The rows come from 5 hidden closed curves, with some noise, and rows from the same curve form a group. Each curve winds through 8 dimensions. The rows are also pushed far along 4 directions, which tell nothing about the answers.
(in the rows, 128 means zero)
Known rows, each followed by its group:
[127 129 154 137  85  64  97 105 124  99 117 105 155  94  90  94 157 171
  77] | P
[138 133  67 145 108 148 152 119 157 150 108 145 143 122  75 110 136 141
 111] | C
[111 144 165 127 100  88 110 175 114 113  98  78 105 151  91 144 160 153
 155] | S
[156 102 123 136 168 103 156 129 122 137 138 134 119 122 147 136 128 137
 117] | S
[102 134 156 115 119 145  90 162  96 153 111  80  49 156 149 156 139  93
 150] | M
[119 103 181 159 131  64  98 103  92  78 111 123 188 116 116 141 148 180
 124] | Y
[108 134 170 112 106  63 136 166  95 107 104 100 158 114 115  93 124 128
 135] | M
[142 144  89 151 141 217  78  89 166 143 133 137 104 151 111 158 108 105
 130] | S
[170 132 123 117 132  77 149 108 170 105 134 163 179  84  76  83 118 138
 120] | P
[168  53  93 143 172 166 148  70 110 150 142 197 142 115 138 138 140 121
 150] | C
[113 122 135 126 138 216  69 117 152 140 140 157  70 176 156 167 119  90
 133] | Y
[141  94 137 127 141 148  83  76  99 126 153 119 101 112 148 126 148 115
 128] | C
[103 176 144 130  71 133  81 159 151 105 125  58  45 175 105 168 158 131
 109] | Y
[139 183 109  95 113 175 120 164 202 152 143 119  80 122  91 105  95 112
 105] | Y
[ 98  63 180 151 124  60  97  74  75  76 109 134 186 121 146 139 181 152
 130] | Y
[136  96 138 153  88 131  57  90 148 127 118 135 100 145  78 130 170 147
  96] | C
[ 98 135 151 125 107  79 125 142 134  96 107 114 162 125 108 110 153 151
 115] | Y
[129  77 203 135 116  56  57  75 112  96 134 103 124 100 113 140 177 140
 132] | M
[147 148 101 139  92 181  81 107 206 143 147 136  77 142  69 137 145 147
  98] | Y
[118 119 160 144  85  91  80 105  56  98 108  60 105 117 113 139 168 135
 122] | P
[120 116 169 129 141 101 127 169  72 128 126  81  92 154 159 152 145 142
 150] | P
[124  86 109 132 154 165 104  72 160 152 138 178 116 141 153 158 144  95
 151] | M
[139  80 167 129 106  55  97 110 104 112 120 109 120 113  96  99 188 154
 110] | S
[119 130 126 126 157 100 180 160 123 131 119 146 185 123 139 109 116 159
 138] | P
[138 122  75 119  92 161 135 111 172 167 125 130 100 109  74 107 161 131
 128] | S
[107 118 183 125 119 107 112 158  95 119 122 138 123 149 163 128 119 130
 116] | M
[153 122  93 155  94 149  49  54 164 113 120 105 127 137  37 119 176 140
 126] | P
[125  89 167 113 160  61 179 148 122 124 144 171 169 122 172 119 133 145
 140] | P
[159  87 176 133 176  80  99  96  98 107 135 140 153 107 146 122 120 129
 129] | M
[129  47 152 142 152 158  57  28 127 106 149 182 140 122 148 149 150 107
 131] | Y
[126 178  66 110 129 160 211 157 202 143 145 167 143 129 130 135  95 118
 135] | C
[116 121 117  91 157 114 199 131 171 144 141 190 164 103 172 123 100  89
 152] | M
[131 163 142 106 141 111 148 184 102 126 124  94 109 142 146 114 109 121
 130] | C
[110 132 154 124 123 143  86 165  80 143 102  79  72 161 136 131 132 101
 139] | S
[144 131 124 130 157 156 129 119 133 125 131 160 156 128 132 119  91 112
 137] | M
[128 129  79 114 145 175 180 122 128 154 132 156 135 117 152 132 106  90
 158] | P
[133 148 148 123 135 120 114 185  91 135 117  73  62 163 130 146 133 115
 147] | M
[149 134  93 120 133 108 171 124 135 119 132 113 148  96 106  98 132 134
 120] | Y
[ 94 181 140 107  80 123 117 190 152 142 119  57  79 145 106 134 136 127
 137] | P
[148 162  84 120  88 162 102 126 144 135 130  76  70 135  70 109 149 108
 122] | S
[133 166 101 144 111 230  71 121 166 146 136 112  52 166 104 176 112 110
 129] | C
[128 118 176 107 165  13 185 182 117 114 116 123 168 107 150 101 111 135
 126] | S
[147  95 134 150 156 119  93  57 149 103 141 160 167 117 121 136 128 129
 122] | S
[113 141 118 135 128 105 104 145 123 144  95  91 105 146 110 132 157 140
 124] | M
[141 137 112  96 125 138 154 140 164 155 142 143 123  96 120  82 107 117
 112] | S
[113 138 176 119 133 155  86 148 115 123 143 109  70 147 164 159 108 108
 121] | Y
[127 102 169 136 112  92 116 122 138 113 135 145 135 118 117 143 152 167
 125] | Y
[ 93  91 160 142 130 162  87  95  82 123 121 126 106 145 175 176 139 103
 155] | Y
[147 123 168 154 112  64  84 113  99  92 115  94 138 118  91 110 140 158
  81] | C
[154 107 133 131 160 101 122 102 139 122 132 149 179 111 110  98 124 145
 132] | P
[111 172 135 113 138 106 146 182 120 124 111  88 118 148 137 132 107  99
 144] | M
[126 144 135 136 121  72 146 153 104 110 101  72 142 118  92 134 148 154
 147] | S
[124 140 147 132 109  88  92 162 114 131  84  81 119 147  73 110 157 153
 135] | M
[119 157 151 113 118 103 145 189 110 128 137  97  86 141 161 120 116 130
  93] | S
[140 115  90 138 135 202 131  89 169 150 158 187 109 131 159 146 104 106
 101] | C
[ 90 162 166 141  82  80  90 174 105 106  87  75 123 160 108 125 150 157
 105] | M
[139 143 170 126 116  81  99 171  82 125 100  65 106 124  94 103 130 148
 121] | Y
[157  59 166 132 162  70 154 109  70 118 150 149 145 100 167 125 150 151
 131] | P
[146 146 158 118 127  67 175 183 112 123 140 115 112 123 142 125 113 150
 110] | Y
[132 163 120 103  87  69 192 195 146 134 119 107 115 121  87 101 145 154
 121] | P
[143 127 141 116 110  79 146 146 123 126 141  90 120  93 103  99 145 163
 112] | P
[148 152 114 113 147 158 148 139 169 135 143 147 132 120 116 124  86 102
 152] | M
[138 139  87 134 168 163 179 129 112 133 139 152 149 123 165 135  90 111
 131] | C
[144 112 145 126 119  44  99 119 132 119 104  86 143 105  67  78 162 143
 105] | S
[140 171  89 114 138 138 192 181 187 143 128 157 142 147  99 122 108 139
 146] | S
[106 137 182 113 105 108 133 186  78 111 130  89  79 156 170 155 128 103
 143] | M
[124 187 146  99 104 128 130 219 163 156 112  98  91 131  84  97 100 143
 117] | C
[165 119  98 133 122 118 150 101 153 130 127 130 153  82  66 112 130 139
 133] | C
[159 110  71 127 150 150 193 102 150 149 157 178 152  98 133 118 127 146
 126] | C
[122 160 116 134 131 156 141 141 137 124 149 112  95 154 162 165 112 115
 125] | P
[136 136 169 123 143  93 127 179  76 126 111  95 116 126 129 116 111 138
 129] | Y
[124  84 139 163 126 142  68  86  45 122 107  97 118 134 130 146 163 146
 126] | S
[ 93  99 161 151  90 129  74  94 113 117 113 123 111 140 131 163 163 129
 122] | C
[124  93 121 109 127  97 132  90 150 144 122 144 188  79 103  66 142 127
 134] | P
[132 171 112 107 119 136 113 156 151 141 115  96 116 131  85  89 118 114
 131] | C

New rows, each followed by its group:
[149 149 110 118 112 140 139 121 167 133 133 144 136  96  81 114 112 127
 133] | P
[105  96 157 127 149  81 128 116  91 109 116 126 173 133 158 122 141 115
 151] | P
[122 120 149 145 120 114  70 143 119 140 102  69  61 162  97 158 166 135
 131] | S
[130  87 134 141 150 169  96  60  95  97 153 122 114 115 154 162 142 118
 131] | Y
[ 86 152 167 141 112 170  65 165  67 120 100  89  81 187 154 164 125 118
 142] | S
[111 184  97  99 116  92 176 166 190 134 117 108 181 109  94  73 111 127
 124] | P
[111 118 172 120 111  19 127 149 122 118  81  96 185  84  74  81 158 174
 125] | S
[135  86 140 138 147 136 148 101 117 128 148 169 131 121 169 180 127 117
 166] | Y
[ 83 118 162 142 143  90 132 132  76  99 126 104 156 151 197 153 133 127
 133] | P
[118 165 182 125 105  64 126 173 135 112 121 109 134 122 126 124 104 150
 107] | Y
[140 166 167 111  92  53 146 170 128 104 114  94 139  90  77 105 124 162
 123] | P
[122 104 149 126 171 156 131 127 117 102 148 156 117 152 173 172 126 127
 148] | Y
[137  57 114 142 140 190  80  46 101 143 137 148 104 109 137 133 161 114
 126] | Y
[108 138 155 116 116 150  84 145 156 129 125 122  89 153 116 135 130 114
 124] | Y
[145 123  85 131 108 165 102  54 199 122 146 146 153  85  68 115 144 145
 109] | Y
[132  60 127 151 170 167  93  31 123 125 163 183 162 124 187 143 127 114
 122] | P
[159 172  83 103 174 168 185 155 212 150 160 169 111 140 139 149  76  92
 150] | M
[143 101 140 122 183  77 182 107 159 107 147 194 204 103 159 128 100 124
 140] | S
[111 121 179 133 172 116 114 175  90 129 123 111  78 179 202 173 105  98
 127] | S
[118 103 188 140 155  84  80 140  81 113 117  95  90 158 169 156 133 117
 115] | S
[118 130  88 128 171 129 210 136 155 139 128 188 185 128 172 142  95 114
 146] | S
[125 107 147 124 133 107 126 136 134 132 136 137 119 143 141 121 146 140
 126] | P
[143 109  63 138 114 156 117  57 160 149 133 136 161  92  83  88 155 150
 112] | P
[151 140  99 134 140 157  80 108 182 154 129 117  92 133  97 114 118 112
  87] | S
[138 101 120 123 144 124 154  91 133 116 131 193 211  93 125  95 116 139
 141] | S
[161 116 106 142 147 126 104  79 133 124 132 124 145 100 107 102 122 132
  90] | S
[124  94 172 119 145  60 129  89 129 107 135 155 186  77 141 108 125 129
 130] | M
[132 130  83 139 143 181 153 123 166 156 125 194 144 140 139 127  91 108
 111] | C
[139 168 108 128 118 219 124 146 136 134 153 134  72 162 142 162 103 113
 143] | S
[ 89 125 143 101 150 111 171 168 136 150 127 144 164 126 173 108 109 123
 149] | P
[117 125 171 145  84  76  75 124  88  97  99 105 128 137 100 119 164 160
  91] | P
[124 126 167 131 156 119 108 148  89 116 151  93  84 168 188 156 123 115
 127] | P
[110 148 144 141  97 144  84 144 100 140 121  90  61 167 156 145 130 101
  95] | Y
[143 118 126 133 148 173  84 102 138 108 141 126 100 144 111 140 137 129
 120] | Y
[144 145  75 140 182 209 147 131 152 167 143 158  93 158 164 175  97 109
 148] | M
[ 86 179 162 118 117 123 110 197 124 107  98  77 111 160 110 139 124 142
 136] | Y
[138 130 111 113 105  63 148 120 141 127 129 103 164  81  97  54 149 150
  88] | P
[111 125 168 130 105  83 132 178  96 145 109 122 107 147 143 130 136 149
 115] | Y
[137  38  94 147 159 155 118  35  94 147 147 174 152 116 169 120 167 120
 126] | P
[151 151  55 124 100 195  94 110 171 177 123  72  51 118  57 111 149 100
 115] | S
[141 116 191 142 151  82 103 115  79  74 139 122 153 129 152 144 119 139
 128] | S
[108 101 180 130  91  51 107 138  91 112  99 112 157 106 105  88 162 173
 103] | M
[147  74 105 170 145 175  61  22 110 119 127 135 144 119 106 156 154 122
 144] | S
[134  68 164 132 166  71 155 120  65 115 131 126 162 118 164 135 153 148
 164] | P
[135 150 145 127 134  89 140 158 124 114 109 125 181 113  98  88 100 152
 122] | M
[150 143  68 149 152 223  83  98 158 165 135 123  61 164 121 173 127 110
 131] | M
[154 102  78 144 131 210 131  73 150 175 158 191 100 127 164 153 106  90
 118] | Y
[151 172  87  97 122 149 171 164 206 155 156 127  80 126 109 118 110 111
 116] | S
[121 117 137 115 128 102 133 119 125 113 127 126 152  96 126  91 136 143
 104] | Y
[140  96 142 127 176  82 125  82 143 112 126 153 180 108 125 136 129 118
 162] | M
[151 107 123 131  91  95 110 105 117 120 120 114 107 114  74 110 178 143
 115] | P
[156 112 160 126 129  64 158 121 113  96 134 155 173  76 116 120 120 161
 123] | P
[105 186 138 140  68 101 107 197  93 137  86  39  73 171  98 132 145 140
 106] | Y
[155 133  89 128 102 176 110  99 172 159 138 126  86 116  79 137 137 119
 136] | Y
[155 115 140 119 102  55 106 114 124 111 114  92 137  99  55  84 169 137
 134] | P
[ 93 142 175 137 120 132  85 154 100 117 132  97  84 165 182 160 122 133
 102] | P
[136 129 128 132 144 119  83  97 157 123 120 121 131 133 102 132 133 105
 142] | M
[120  89 174 128 141  46 130 109 119  97 121 132 165 110 134 129 151 128
 143] | S
[134 108 157 142 161 131  90 119 105 121 131 128 136 149 146 139 125 134
 136] | P
[129 153 108 108 163 145 182 193 147 164 112 160 127 158 139 130  99 116
 165] | M
[158 106  67 119 180 189 193  91 143 144 156 180 157  86 147 128  97 112
 150] | Y
[125 106 151 156 120 176  83 115  53 121 136 109  87 154 164 158 133 125
 113] | M
[131 118 156 120 101  86 105 125 136 116 117 134 151 111  93  79 144 145
 101] | M
[125 114 127 109 190 163 189 154 140 121 155 187 130 148 187 165 103 118
 161] | Y
[140 125  99 125 136 171 150 103 172 129 157 202 154 131 147 127 108 120
 123] | S
[140 110 156 149 117  96 118 134  83 112 120 128 125 128 127 140 151 173
 113] | P
[126  56 154 146 168 105 113  92  67 139 111 143 148 107 159 129 144 134
 133] | S
[105  96 194 102 158  68 188 180  88 113 129 140 147 105 172 143 127 153
 165] | Y
[124 147 111 137 116 158  67 127 167 159 107 115  88 155  89 127 146 141
 105] | M
[146 148 156 118 134  58 155 155  99 100 121 112 166  89 123  96 101 143
 108] | P
[135 103  68 139 145 134 165  59 156 127 143 177 201 106 137 106 137 125
 118] | P
[131  81  65 145 151 188 121  68 143 169 128 160 107 133 142 139 144  98
 122] | S
[104 124 163 128 138  78 155 154 114 116 132 122 124 131 183 146 124 131
 107] | S
[157 132  92 160 110 194  77 109 135 168 124 127  73 163  97 148 130 119
 120] | Y
[136 132  96 136 126 203  67 136 157 178 114  95  31 176  93 161 148 101
 137] | S
[158 104 104 130 124 190  66  50 172 136 153 145 101 102  97 117 134 108
 107] | Y
[114 157 104 111 102 101 198 173 129 127 115 119 154 113 106 110 140 151
 142] | S
[145 119 162 112 109  66 116 128 136 104 141 105 118  98 103  96 151 146
  95] | Y
[148 111  98 129 117 146 126  66 176 116 148 192 183  99  96  90 133 143
 111] | S
[135 134 105 127 142 137 200 167 131 151 134 155 130 126 150 149 113 144
 145] | Y
[140  87 147 104 165  83 195 128 120 130 152 163 144  86 170 141 122 125
 161] | M
